The first 8 rows are patterns. Each new row is the sum of 2 different patterns, raised or lowered, with some noise. Before adding, each is slid sideways (what falls off one end comes back at the other) and multiplied by a number that may be negative. Names go in the order of the patterns.
Some rows, each with the names of its patterns after it:
[-11  -4  16  13   3  -9  10  25   1  -5  -7  -1  -3   2   9  -3 -25   5
   8 -10  -7  -2 -21 -12   5   3 -13 -13  -3   5   3   3  -2  -9  28   2
   0  -1   8   9   1] : bamun
[ -3  -6  -8  -4   4  11  -2  -1   3  16  -4  -2  -8  -1  -1  20  28   0
   6  -2 -11   9  -3  -3   0   7  -5 -28  -7   1   3  -1  -3   6  -6 -23
   0   6  -4 -18  -2] : tor
[  7  -9  -3   2 -10   6   5  16   5   7 -13   3   0   2  12   7  -2  -2
  -1   3   0  -6  -1  -2  -2  11  26   6   1  19  -8   1   6  -8  -4   3
  -3   4   4   6   0] : Vufi
[  2   7  -6   6  -1  -7  -6   8  -8   9 -16   0  -5  10 -10 -14   0   3
  -3  -3 -28   9   1  -1  14  -9  17   8   0  14  -2  -5   2  -4   4  23
   5   2  26   1  28] : Marov
[  5 -16 -10   2  -6   5   7   1   1   4  11  25   1  -1  -1  -2  -8   0
  -7  -2 -12 -14  -5   3  -4  -3  -4   6   1  -3  18  -6  -1 -28   6  -4
 -17   5   8 -16  -2] : Pemi
[ -8  -7   4  13 -20  -5  -1   0 -24  -4   8   0   8  -6  -5  -1  -6  -2
   4  -5  14  -1  -7 -20 -16   1  -9   0  -3  26  10   6   2   1 -24  28
   1   6  -6 -10  12] : fufo
[  1  -4  -4   5   6  -1  -1   8  -8  21 -10  -4 -25  -3  -1   5  15   1
 -18  -3   3   0 -10 -20   2   4   5  28   9  -1   3   2 -16  -2  22  -5
 -22   7 -28  -3  19] : modud
[ 14   3   2  -9   0  -2   3   4  17   2  -3  12   0  -1  25   8  -3   5
 -12   7 -17   5   4   2 -18   4   1   3   0  11 -12   4 -12  10  -8   4
  -7 -26   5   4 -11] : nago

New rows, each followed by the names of its patterns:
[  5  -1  -2   2  -7  15 -10 -10 -30  -5   1   2  11  -1 -12  -2   1  11
 -12 -19 -14   7   2  15  12   4  -7   0 -11 -11  14  -3 -22   9 -21  -2
  18   3   3  11   5] : Pemi modud
[ -1  11  22  20   0   7  -4  -8   9  22  -6 -18  10  -7  -8  18   2 -12
   3  -4   1   0  -8  10  -3  20  -6  -5 -38  -4  -1 -12  15 -17 -18  -6
   7  -3  -8 -13   7] : Marov modud
[-14 -19 -42 -12 -13 -11  -5  -3 -14 -10 -12  -2  -2 -13 -16 -11 -12  -4
  -3 -11 -10 -17 -13 -12  13 -23 -12   2 -20 -18   2  -8 -18   3 -10 -16
  -8 -23 -16 -12  -5] : Vufi Pemi
[  3  -6  17  -3   3 -13 -13  11 -10  -2 -11  22   6  18   2   3 -20  19
  -3  10  -2  -5  12  -5   1   7  16 -13 -10 -18  -1 -19 -16  15   2   6
   3   2   0   0  -1] : Vufi fufo
[-33   0  -3  14 -15 -23 -18 -28 -18 -11  -8 -16  -7  -3   7 -35 -44 -19
 -48 -22  -3 -26 -14   4 -13 -43  -5  33 -16  13 -14 -33 -12 -16  -4   1
 -21 -19 -10  -6  -5] : tor modud
[ 29  -4   4   3   1   0  -8 -15  11 -17   8   1 -21   9   3 -26  10   4
 -17  -6 -21  -1  -1  10  12   5   6  16  -5   9  17  22   0  10 -16  16
  -1   7   3   7 -11] : Marov nago
[  1  -8 -13 -18  12   3  -9 -13  -3 -12 -38 -26  -8   5  16  -8   4  -1
 -12  -5  27  20  -4   7   3   2  21   5  -1  17  11   6   5  11  -2  -1
   6  15 -25  -7 -12] : bamun tor
[ -8 -14  -4  -7   8  -3 -29  -9   1   9  17  -5   2  -9 -27 -10   2 -12
 -22 -15 -17 -12  -8 -10  -2   4   1  -4  -3  28 -12  -5 -34   1  -7   3
  29   5 -11  -7 -10] : tor Pemi
[  3  22 -15   1   5 -16  10  -9 -19  -2  -6   2  14  -4  17  -4 -17  -2
  13 -19   1 -20   2 -10  15  -4  11   1  13  -6  13  13  12   0  14 -13
   9  12   9   0   6] : Marov nago
[-17  -4   5 -17  -2   1 -18  -6   4  -3  -8 -24  -3   8  19  14  -4  -2
  20   3 -25 -11   0   3  -1  10 -29  11   3   6   0  -5  25   5  -9 -19
  14   1   0   5  16] : bamun fufo
[  5 -20  -5 -23 -25  -4 -29 -29 -10   0  -7 -12 -19 -11 -15 -41 -14   6
 -38 -20 -37   1 -19  -6 -14  -6  -5 -13 -33  -5 -21  -3 -30  -7 -22   3
  -1 -13 -37 -39 -12] : tor Marov
[  6  27   3   8   6  -9  31  -1   1   6   4  13  10  -3   6  15   2   6
  -1  -2  23 -10   3  -2   9   1   9  18   8 -16  15   7   9   1   8 -14
   5  19   9  -4  -1] : bamun Marov
[-10 -19 -30  -4   5   0 -10  -7  17  -7  20  -7 -14  22   6  -1 -10  -7
   1  -7  -4  23 -20   1   4  33   1   2  -2  -8   0   9 -10  -4  -2   3
  -1  -1  -5   1 -25] : tor modud
[-22   8  -5 -21   6  25 -17  -7  11  -7  -6  17   4   1   3  11  11   6
   6  18  -2   0   5 -21  -8   0  -4  -8 -16 -11   4   5 -14 -12  -5  12
  -6 -20  14  -2   5] : bamun Pemi
[-12 -11 -26 -11 -28 -14  -1  -8 -29  -1 -15 -14 -26  -7 -28   3 -26  -3
 -20 -18 -24 -34  -6  -7 -26   0  -5 -10 -18 -11 -23 -32 -14   2 -27  -8
  -3 -17  -6  14  -6] : Vufi nago
[-18 -17 -12 -35 -18  -6  -2 -30 -25 -19  -9 -38 -41 -12 -19  -7 -12 -33
 -22 -21 -15  21 -25  -7  -8 -11 -14  21  -6 -19 -19  -2 -12  -1 -22  -7
 -26  -6  -9 -35   6] : bamun nago
[  3   4 -25   5  15  -2 -11 -13 -24   0   3 -17 -13   8   8 -28 -19  15
  -3  27   2 -13  -4  -7   4  15 -11  -8   7   0   6   0  16  -2  16  11
  10  -3 -17  -5  10] : bamun modud
[ -6  -2  19  -7  20  -8  -4 -15  -1 -12  -8 -10   0  -9  -2 -24 -16 -15
  -2  -9 -22  -7  -5 -16 -14 -32   3  -5 -10   5 -11   8   2  -6   0 -24
 -15  -5 -22   2  12] : Vufi Marov
[-10  16 -15  -8   3 -13   4  10  -2  15  -1 -22 -13  -8 -19  -3 -22   0
  14  14   1   6  10  -6  14  10  -1  13  -2  16 -11   8  18  11 -12   2
   5  28 -20   0   9] : Marov fufo
[-11   2  -4   0  -3  24  12   3  12   6 -22  39  -2   4 -17 -12  10   5
  -7   6  14 -27  -9   3   4 -21  -4  10   7  10  -1   0  -7 -24  -5   6
 -18  24   1 -10 -11] : Vufi fufo
[19 17 30 53 -3 13 26 36 46 18 38 17 -1 16 43 36 40 20 54 36 21 22 26 61
 40 28 32 31 27 29 19 50 35 44 48 44 40 32 36  9 22] : tor fufo
[-29 -28 -25 -35 -43 -24 -17 -22 -18 -27 -45  -2 -23 -39 -25 -33 -17 -27
 -29 -30  -9  -8 -17 -36 -10  -7 -14 -27 -27 -30 -20 -14 -15 -28 -43 -18
   0 -37 -30 -25 -50] : bamun Marov
[ -2 -11  -6  13 -12   1  -1   8  -8  11 -15  10 -11   6   2   7  17  -8
  -6   9 -13  -9  -5   4  -4   6  12  -2 -16   9  -5 -11   1  -7 -26  -7
  -2  -4  10  -5  11] : Vufi nago
[-22  -5 -22 -37 -14 -26 -23 -15 -25 -21 -27 -41 -24 -15  -2 -13 -13 -21
 -13 -15 -12  -4  -2 -22 -19 -14  -5 -23 -18 -14 -30 -12 -20  -1 -24 -15
  -6 -33 -24  -4 -13] : tor Pemi
[-26 -28 -18  -2  -4 -31 -29 -16   3 -27 -41 -20 -10  -8  -1   5 -17 -21
 -13   4 -14 -24  -6  -7  -8   4 -20 -23 -17   0  -3 -14 -17 -21 -30 -13
  -2 -45 -27 -16 -16] : bamun tor
[-10   3  -6  21  -1  21  15   6  17  23   5  28  13  33  16  25  16  44
  30  16  13  18  14  43   3  14   8  -6  21   4   6  15   1  24  22  13
  33   8  -6  -7  20] : Marov Pemi
[ 26  10   3  19  27  30   5   8   6  16   3 -10  -5  23   7  14 -17  13
  20  13  -9 -15   3   4   3   9 -23  -8   9  11   8  -9  16  -6  -6  20
   5 -10  -5  -1  11] : bamun Marov
[-25  -7 -22 -20 -16 -39 -25 -26 -12 -24 -21 -25 -29 -17 -16 -24 -23 -44
 -26 -27 -40 -14 -20 -24  -3 -16 -24 -11 -23 -25 -12 -15 -30  -8 -25 -19
 -21 -24 -24 -36 -36] : Vufi nago
[ 10  19  11  16  20  12   7  16  16  -6  20  22  26  28   5  13   8  11
 -17  -6 -10   7   9  31 -14  15   5  19  20   6  25  18   4   1  29  16
   6   8  33   2   6] : Pemi fufo
[  4   5  -9 -17  -1  -5   6  43   3  -8   9   6 -13  14  27  -9 -24  16
 -17  -1  12  -2  -7  -3  11 -17  -4  -1   7 -14  11 -10   4 -20 -15 -12
   1  20  -8 -37  -5] : bamun modud
[11 23 11 10 18 -6 15  9 38  2 24 31  7 14 22 11 -5 23 17 23 15  9  6  2
  6 11  5 -9 10 14 19 16 22 16 10 -7 19 24  1 17 16] : Vufi Pemi
[  2  -4  -3   4   7  -4  -8   0   8   1 -12  17  -2   7 -17   8 -17 -33
   6   3  -8   9  -1  -8  -4   3  -8   9  28   8   1   2  10  22  -2   5
  18   0  -8   5  10] : tor Pemi
[  6  16   3  -5   2  24  13  22   5  17   1  19  49   4   2  27   4  11
  23  26   9  10  18  17  -1   7  11   1  13  18 -28   3  14   8  15   0
  26  14  10  -1  17] : bamun nago
[-10  -2   3   6 -13   1  -4  11 -10  22 -12 -24 -21  10 -14  -2   8  10
 -23  -2   3 -12  -5  17  -4   2  17   1   1  28  19  21   6 -12   6 -18
  -2   3  -4 -18  -7] : Pemi nago
[ 18  15  25  25  11   4   9  -7  11 -11   8   1  -1  -9  12   4   6   3
  20  -1   8  12   9   0 -11   7 -14  -3  13   5   5   7  12 -12  -1   7
   4  14  23   9   6] : Pemi nago
[-35  -8 -21 -35   2 -46 -18 -30 -18 -11 -33 -17  -9 -38 -27   1   1 -18
 -20   0 -27 -29  -7 -26 -17 -15 -13  -1 -20 -27 -19 -54 -27 -13  -3  -6
 -11 -10 -35 -15 -32] : fufo modud
[  3  -8   9  -2  -6  -2  13   7  -4  18  -8  18  11  -3  -1   3 -16  21
   4   9  -3   1   1  -8  -2  -6  12  -7  11   5   7 -26   1   6   1  15
   4  -4  -2  -4   2] : Vufi fufo
[ 30   0   4 -21   2  -7 -11  -2   6 -14  -1 -20  -3 -10  -3 -15 -20  -8
   5  12  -4 -30  17 -12  -6   9 -20   4   2  -8   8  -6  -6  -5  -4 -10
  11  -1 -12  19  -2] : Vufi Marov
